The groups are shells around one centre, one inside the other: the same stretched ball of 8 dimensions in 7 sizes.
Some rows, each with its group after it:
[ -2 -19  23  14 -19   9  -8  -4 -11  36  -5  -6 -19 -21  13  12  -1  -3]	(4)
[  3  -5  16  14  -1  -1  -2  19   4   7 -24   1   0 -26   5   7   2   6]	(1)
[ 14   4  27  19  -4 -21  18  18 -12 -18  -8   6  10 -30 -18  13  10  10]	(6)
[  4  13  17   3   0 -25  21  23   8 -34 -19  -3  19 -22  -8  12  21  19]	(5)
[ -4 -10   7 -24 -16  15 -11  -5  -3  15 -17 -15   2  -4  33   0 -16 -12]	(3)
[  4  -1 -10 -17  -2  -7  14   8  17 -10 -18 -14  15  -9   3  13   5   1]	(5)
[ 28  -1  16  12  -6   2   6  12  -1   8   5   4   4 -13  -5  12 -13 -15]	(2)
[ -2 -10  23  -1   2   1   9   4 -27 -18 -10 -12  29 -33 -21  11 -19  -5]	(0)
[-12 -12   2 -10   3  15  -3  14  11   7 -40 -13  14 -24   7   9 -10  -1]	(4)
[ -9  -7  24  -8   1  18 -21   9 -12   2 -20 -12  12 -16  25  -5 -25  -6]	(5)
[  6   6  12   9  -2 -17   7  18  10 -10 -14  -2   1 -15   8   7  18  15]	(2)
[  2   9  28  -5   3   1  -5  20  -5 -22 -15  -5  22 -15  13  -2 -12   1]	(6)
[ 14   0  15  18  13  -8  -9  24  -5  -7 -16   4   7 -24   2  -3  -9   3]	(3)
[ 16  15  13  -2   1 -19  14  19   8 -29  -4  -3  18  -8   2   5   7   6]	(5)
[-15 -28  -1 -10  -7  21  -2  -8  -4  26 -22 -22   4 -24   0  18 -14 -10]	(0)
[-10  -5  24   5  10   0   0  15 -12 -19 -18 -12  23 -31  -9   8  -9   7]	(1)
[  5  -2  19   2  -5 -17  10  12 -16 -17 -22  -1  14 -29  -5   4   3   8]	(6)
[ -7 -17  20  10  -2  11  -5   0 -14  12  -3 -14   4 -24  -4  14 -11  -4]	(1)
[ -5 -15  22  18 -11  -2   2  -5 -12  15   9 -14 -10 -20  -2  19   8   5]	(2)
[ -6 -21  -1  -8 -13  19  -6  -2   8  35 -28 -12  -8 -16  18  12  -7  -9]	(0)
[ 21   6  12  15  11 -20   9  25  -3 -22 -12   5  16 -25 -14   4   1   6]	(5)
[ -1  -3  26   9  -8  -5  -4  14  -8   1 -21   0  -1 -23  13   2   4   9]	(6)
[  5   6  48  -1  -7   6  -4  16 -27 -19 -10   1  24 -24   6  -2 -24  -6]	(3)
[-10 -10   8  -1  -9   4   8   1  10   9 -10 -17   1 -16   1  21   9   5]	(6)
[ -6 -15  16  -4  -5   6  -8   2 -19   7 -22 -10   7 -25   9   2 -14  -3]	(1)
[ -4   8  31  -2  -4  -5  13  23   0 -24 -30  -1  23 -28  -3  10   4  11]	(4)
[ -3 -10   5  16  -8 -20  20  -3   4   1   8 -16  -8 -17 -13  27  30  17]	(4)
[12  0  0 15  0 -6 13 13 29  8  5 -8 -5 -7 -6 25 17  4]	(3)
[ -1  -1  15  -6   4  -6   4  17 -10 -22 -30  -5  24 -28  -3   2  -8   5]	(1)
[ 19   9  26  -7 -16 -11  13  11 -10 -16  -8   4  14 -13   5   4  -4  -5]	(2)
[ 17   7  15 -11 -13   5   8  15  11  -1 -14   1  11  -7  12   9  -9 -12]	(1)
[ 28  12  27  -8 -18  -2  12  12  -5 -10  -1   5  15  -7   7   6 -14 -15]	(5)
[  7  -3  42   9 -24   1  10   2 -21   6   0   1   2 -23  -1  15  -3  -5]	(0)
[-16  -3  22   8   1  -4  -2   8   0  -9  -7 -17   5 -18   7  11  11  17]	(0)
[ -3 -21  13  12  -6   6  -3  -8 -14  21   6 -16  -7 -20  -3  17  -5  -3]	(6)
[ -6 -13  -5   8  12   5   6   6  17   4   0 -23   8 -16 -14  24   3   3]	(3)
[ 10  -6   7  13   5  -8   2  17   0   0 -18   0   5 -25  -5   7  -1   3]	(1)
[-24 -17  12   7  -2  -3   9   6  -2   2 -31 -16   6 -38 -11  20  15  18]	(3)
[ 12   8  15   0 -11  -2   8  18  18   1 -14   1   3  -8  13  11   6   0]	(6)
[-11  -8  19   8   1   2  10   7  -3  -7  -8 -16  14 -26 -15  21   2   7]	(6)
[ -7  -2  19   3   2   2   6  20   4  -9 -30  -6  17 -29  -4  12   0   7]	(1)
[  2   9  25  -9 -17  -8  13  13   3 -13 -20  -2  11 -14  12   8   9   7]	(3)
[ 10  -6   9 -14 -13  30  -7   5  15  27 -10  -9   4  -1  22  11 -27 -26]	(0)
[  1  -4  13 -21  -7  25 -13  -1   1   8   0 -18  12   3  27   3 -29 -20]	(3)
[ 15   0  11  -5  -3  -6   3  15  -9  -9 -24   2  14 -21   4  -1 -11  -5]	(2)
[ -4 -18  -1 -11  -4  -1  10  -8 -14  -1  -9 -21  15 -22 -11  15  -8  -5]	(5)
[ 21  -5  -2  21  -6 -24  13   8   7   9   0   1 -14 -15  -5  14  22   9]	(0)
[  2   3  10 -13  10  14   2  19  10 -17 -18 -13  31 -15   0   8 -22  -9]	(2)
[  7  -2   9   7  -8 -12   4   2   4   2   9 -10  -7  -5  10  11  13   6]	(5)
[ -6 -16  17   9 -14 -13  13  -8 -21   2  -3 -12  -1 -28 -11  18  13   9]	(2)
[  0  -3  13  10   9 -23   6  12 -16 -25 -13  -8  15 -29 -11   4   7  16]	(4)
[-24 -26   4  -4  -5  11   9 -11  -5  11 -11 -30   9 -27 -14  27   0   2]	(0)
[ 15   5  12  10  13   1   2  27  12 -11 -14   0  17 -19  -6   8 -10  -2]	(1)
[ -9 -10  18  11  -1  -7  -6   9 -10   2 -21  -7  -2 -28   8   4   7  14]	(2)
[-10  -6  21   1   4  -1  10   7 -13 -19  -7 -17  24 -27 -16  16  -5   5]	(6)
[ 14  15  11  -3   0  -6   4  29  24 -12 -24   3  11  -8  17   3   5   5]	(4)
[ 22  15  14   1   9  -1  10  34  19 -20 -21   5  26 -16  -5   8 -10  -5]	(2)
[ 19  11  31   7  -3  12  -8  15   5   0  17  -3   7   2  18   5 -18 -13]	(3)
[ 13   7  40  10 -16  -6  10  12 -12  -8   2   4   7 -18  -1  11  -1  -1]	(2)
[ -1 -20  -7  -4   1  11   8  -6   2  12  -1 -22  10 -17 -14  23 -11 -11]	(3)
[ 18   1  10   1  -5  -7  20  15   4  -9 -13   0  16 -21 -15  17  -1  -5]	(6)
[  2   6  36   3  -4 -10  17  18 -18 -30 -16  -1  28 -32 -17  11  -3   6]	(4)
[  0  -7   1 -17   4  17   2  10   7  -2 -23 -15  24 -16   1  10 -23 -14]	(5)
[ 19  -4  30  27 -19 -16   9  -2 -16  11  24   1 -15 -14  -3  16  12   2]	(0)
[ -1   1  17 -11   4   3   1  20  -6 -19 -35  -4  28 -27   2   0 -16  -1]	(6)
[ 22  15  28  -5  -6  21  -2  23  18   0   0   2  16   1  17   8 -24 -20]	(0)
[ 35   8  10  12   4  -4   1  25  10  -1  -3   9   6  -9   3   3 -12 -11]	(3)
[  2 -13   9  34   5 -15  16   8   3   5   4  -9  -5 -30 -29  29  21  15]	(0)
[ 17  12  35 -13 -20   2   7  13  -9 -12 -12   5  17 -10  16   1 -14 -11]	(4)
[ 14   3  18  17   7  -2  -2  27   8  -2 -18   6   7 -22   1   5  -5   1]	(1)
[ 25   3  35  16  -4   7 -14  21 -12   8  -4  12   1 -16  15  -4 -23 -13]	(5)
[  0  -3   0 -15  -1 -10  18   4  -2 -21 -14 -17  24 -17 -10  13   1   3]	(2)
[ 10   1  26   0 -21  -3  11   3  -6   2  -1  -3   2 -13   6  13   2  -4]	(1)
[  7   6  20   7  -4   1  -9  21  13   5 -15   1  -3  -9  25   2   2   4]	(4)
[  9   0  13  -1   4  18 -18  14  11  10  -1  -9   4   0  25   1 -21 -13]	(4)
[ 10   2  39   7  -2  21 -14  21  -8   5 -13   4  13 -19  13   1 -30 -15]	(5)
[  3  -3  19  15 -10 -24  17  -1 -11 -10  11 -10  -2 -18 -10  18  23  15]	(4)

New rows, each followed by its group:
[ 21  14  36   6 -14   5  -3  18   5   1   4   6   2  -2  21   4  -8  -9]	(5)
[ -9 -11  -1 -15   2  -3  17   2  -4 -17 -20 -22  27 -25 -17  18  -3   2]	(5)
[  4   4  21  -9   1   1   9  12  -7 -24  -7 -11  29 -17  -6   9 -14  -4]	(1)
[ -8   6  25   2 -10 -12  13  15   5 -16 -18  -7   9 -20   4  13  20  18]	(0)
[-13   5  35  -4  -1   7  -2  15  -5 -19 -14 -12  22 -19  10   6  -7   6]	(0)
[  1   0  19  19  -5  -7   1  20  13   8 -20   2  -8 -21   9  11  18  14]	(3)
[14 -1 -3  4 -9 -8 14  5 23  9  5 -9 -6 -3  2 21 15  0]	(5)
[  8 -11  26  17 -10   0   0  -1 -17  13  10  -5  -5 -19  -2  13  -5  -5]	(1)
[  8  -6   3  -2 -20  -9  11  -2   8  15  -5  -7 -12  -7  13  15  16   2]	(5)
[-20 -24  15   0 -11   4   8  -6 -18  10 -23 -18   6 -36 -11  20   1   5]	(3)
[ -9 -19  19  -1 -10  16 -16  -5 -16  23 -10 -14  -4 -18  19   4 -16  -7]	(6)
[ 16  12  13   6   3 -25  15  21   3 -30  -8   0  16 -17  -6   6  12  12]	(2)
[-11 -16   9   7  -4  12  -1  10   9  22 -32  -9  -1 -29   2  17   1   3]	(0)
[  8 -13   0   3   5  12  -3   3   3  12   3 -15   7 -12  -3  14 -17 -13]	(5)
[-15  -2  24 -10 -10   6  10   7  -1 -10 -18 -16  18 -21   1  16   0   5]	(3)
[ 29  15  30  26   5 -15  -2  31   0 -15   0  14   4 -15   5  -2  -1   4]	(3)
[  1   3  29  20   6   7  -4  18   9  -2   6  -9   6 -14   1  14  -2   4]	(0)
[ 39  15  13   6  -1 -12   8  25   7 -13  -2  12  11  -7   3   2  -9 -10]	(3)
[-10 -19   9  -4  -7  -9  18  -6 -23  -9 -15 -17  17 -34 -22  18   1   5]	(3)
[-16  -8  19   4   3   1   4  14  -4  -9 -30 -11  16 -34  -7  13   2  12]	(6)
[ 12   4  11  13  -5 -16  25  12  14 -11   6  -7   7 -14 -18  26  19   8]	(2)
[  5   6  -1 -16 -11  -4  12  13  26  -3 -24  -8   7  -4  17  11  10   2]	(0)
[  2  -3  -2 -11  -1  -3   0   3   7  -5  -6 -17   8  -4  14   6  -1   0]	(5)
[ 25  -1  -2   5  -2  -8  16   9  11   0   4  -4   6  -9 -12  18   0  -8]	(5)
[ 12   2  32  -2 -10  15  -1  11  -7   2  -2  -2  14 -12   8   8 -23 -16]	(1)
[ -5 -11  20   8 -15  -8   2   0 -12  10 -11  -7  -8 -23   8  10  11   9]	(6)
[ 11   1  31  14   8  10 -16  31  -7   1 -29  10  11 -28  10  -6 -24  -6]	(0)
[ -8 -11  -1  -9  -1  -7   3   1  -3  -6 -18 -18   9 -18   5   7   3   6]	(6)
[  8   0   4 -15  -9  -1  17   3   7  -9  -3 -14  17  -7  -2  16  -3  -7]	(6)
[  5  -5  28  20  -5  -2  11  10  -7   0   1  -4   6 -27 -17  21   2   2]	(2)
[ -5  -1  28  -9   3  10  -2  15 -14 -18 -23  -9  29 -26   1   2 -22  -4]	(6)
[ 24  12  18 -14  -9   7   7   9   5 -11  11  -6  19   5  10   8 -20 -19]	(3)
[  4  -6  29   6  -8  12  -5   2 -11   8   9 -10   5 -13   6  11 -16 -10]	(1)
[ -6 -19  10  16 -18 -15  13  -9  -9  18   0 -12 -17 -24  -7  23  25  13]	(4)
[ -5  -3  16  16  15  -6   5  24   3 -16 -24  -6  17 -34 -16  13   5  14]	(6)
[-13 -23  -5  18   7 -14   9  -5  -4   4   1 -24  -3 -27 -21  24  19  17]	(3)
[  9  -4  14   8  -3 -15  -3   5 -15  -5  -3  -4  -1 -16   9   0   2   5]	(4)
[-14 -17  13  17  -3 -24  14  -4 -21  -8  -6 -16   0 -35 -20  18  24  23]	(3)
[ 30   4  21  18  -9 -14   1  16  -8   4  -1  12  -6 -14   7   1   0  -3]	(4)
[ -9 -20  -1 -11  -7   9   3  -9  -4  13 -11 -22   6 -17   1  16  -7  -5]	(1)
[ 20  11   8  -4   1  -1  10  18  18 -14   1  -6  17  -2   2  11  -6  -7]	(6)
[ 17   5  17  -8 -15  -5   2   3  -5  -3   5  -4   3  -1  19   2  -5  -8]	(5)
[ 22  15  15   8   7 -16   4  32   9 -22 -21   9  14 -17   5  -2   1   6]	(5)
[ -8  -5  24  -4   4   7   6  14 -10 -16 -24 -11  29 -31 -11  11 -15   0]	(2)
[-10 -12  -1   6  19 -10   3  11  -5 -19 -17 -19  20 -30 -17  10   1  13]	(4)
[ -3 -13  18  16   5  -7   0   9 -18  -4 -13  -8   7 -33 -11   9  -2   8]	(1)
[  2 -10  41  12 -21  12  -7   1 -20  23  -3   0  -7 -21  13   9 -11  -8]	(3)
[-18 -19   4   1  -1  -6   7   0  -7   0 -22 -19   7 -31  -9  16  10  13]	(1)
[ -3 -16  18  -7   1  25 -20   4 -17  14 -16 -12  13 -20  14   0 -37 -18]	(4)
[ 11   2  25  19  17   4 -15  30  -6  -8 -16   4  14 -25   3  -3 -20  -2]	(3)
[ -3   1  26  -3   3  18 -15  24   2   1 -32  -2  15 -20  20  -2 -21  -5]	(5)
[-22 -30 -10  -4   5  17  -6  -7   3  22 -18 -29   2 -23  -1  18  -7  -1]	(0)
[ 29  16  37  -2 -17  12  -5  22   4   4  -5  12   7  -2  27  -1 -21 -19]	(4)
[ 14  -8  13  29  -3 -18   8   7  -5   8   5   0 -12 -22 -11  15  15   9]	(5)
[ 11   4  21 -19 -13   8  10   5  -4 -11  -3  -9  23  -7   6  10 -19 -15]	(5)
[ 14 -12  -2   4 -20  -1  14 -12  10  26  19 -14 -15  -1   1  26   9  -9]	(0)
[ -7 -12  19   9  -2  22  -9   7   7  21  -5 -14   0 -16   7  17 -10  -5]	(3)
[ 10  -6  13  18   2  -7   0   3  -4   3  18 -11  -3 -11  -3  12   1   1]	(5)
[  7  -7  29  13 -16   4   5  13  -7  16 -22   6  -2 -29   1  13  -2  -2]	(3)
[  7  11  41   7  -5   7  -2  19  -3 -11  -1  -1  14 -13   9   7 -10  -2]	(5)
[-15 -23  -6   8   2  -6   2  -6   0  12  -8 -24  -6 -22  -4  18  14  13]	(5)
[ 11   8  25   0  10   9 -10  23  -2 -17  -7  -3  23 -12   9  -2 -25  -9]	(6)
[ 12  -5  -5 -15 -14  -4  15   1  10   6 -14  -8   5  -9   4  14   1  -7]	(5)
[ 14  -5  22   1 -20   6  -6   1  -9  20  -2   0  -9  -8  22   3 -10 -12]	(1)
[ -3  -2   3 -17  -4   5  10   8  11  -8 -19 -16  19 -12   3  14  -4  -3]	(1)
[-12  -3  32  15  10  -2   8  20 -11 -22 -19  -9  25 -39 -22  15  -1  13]	(3)
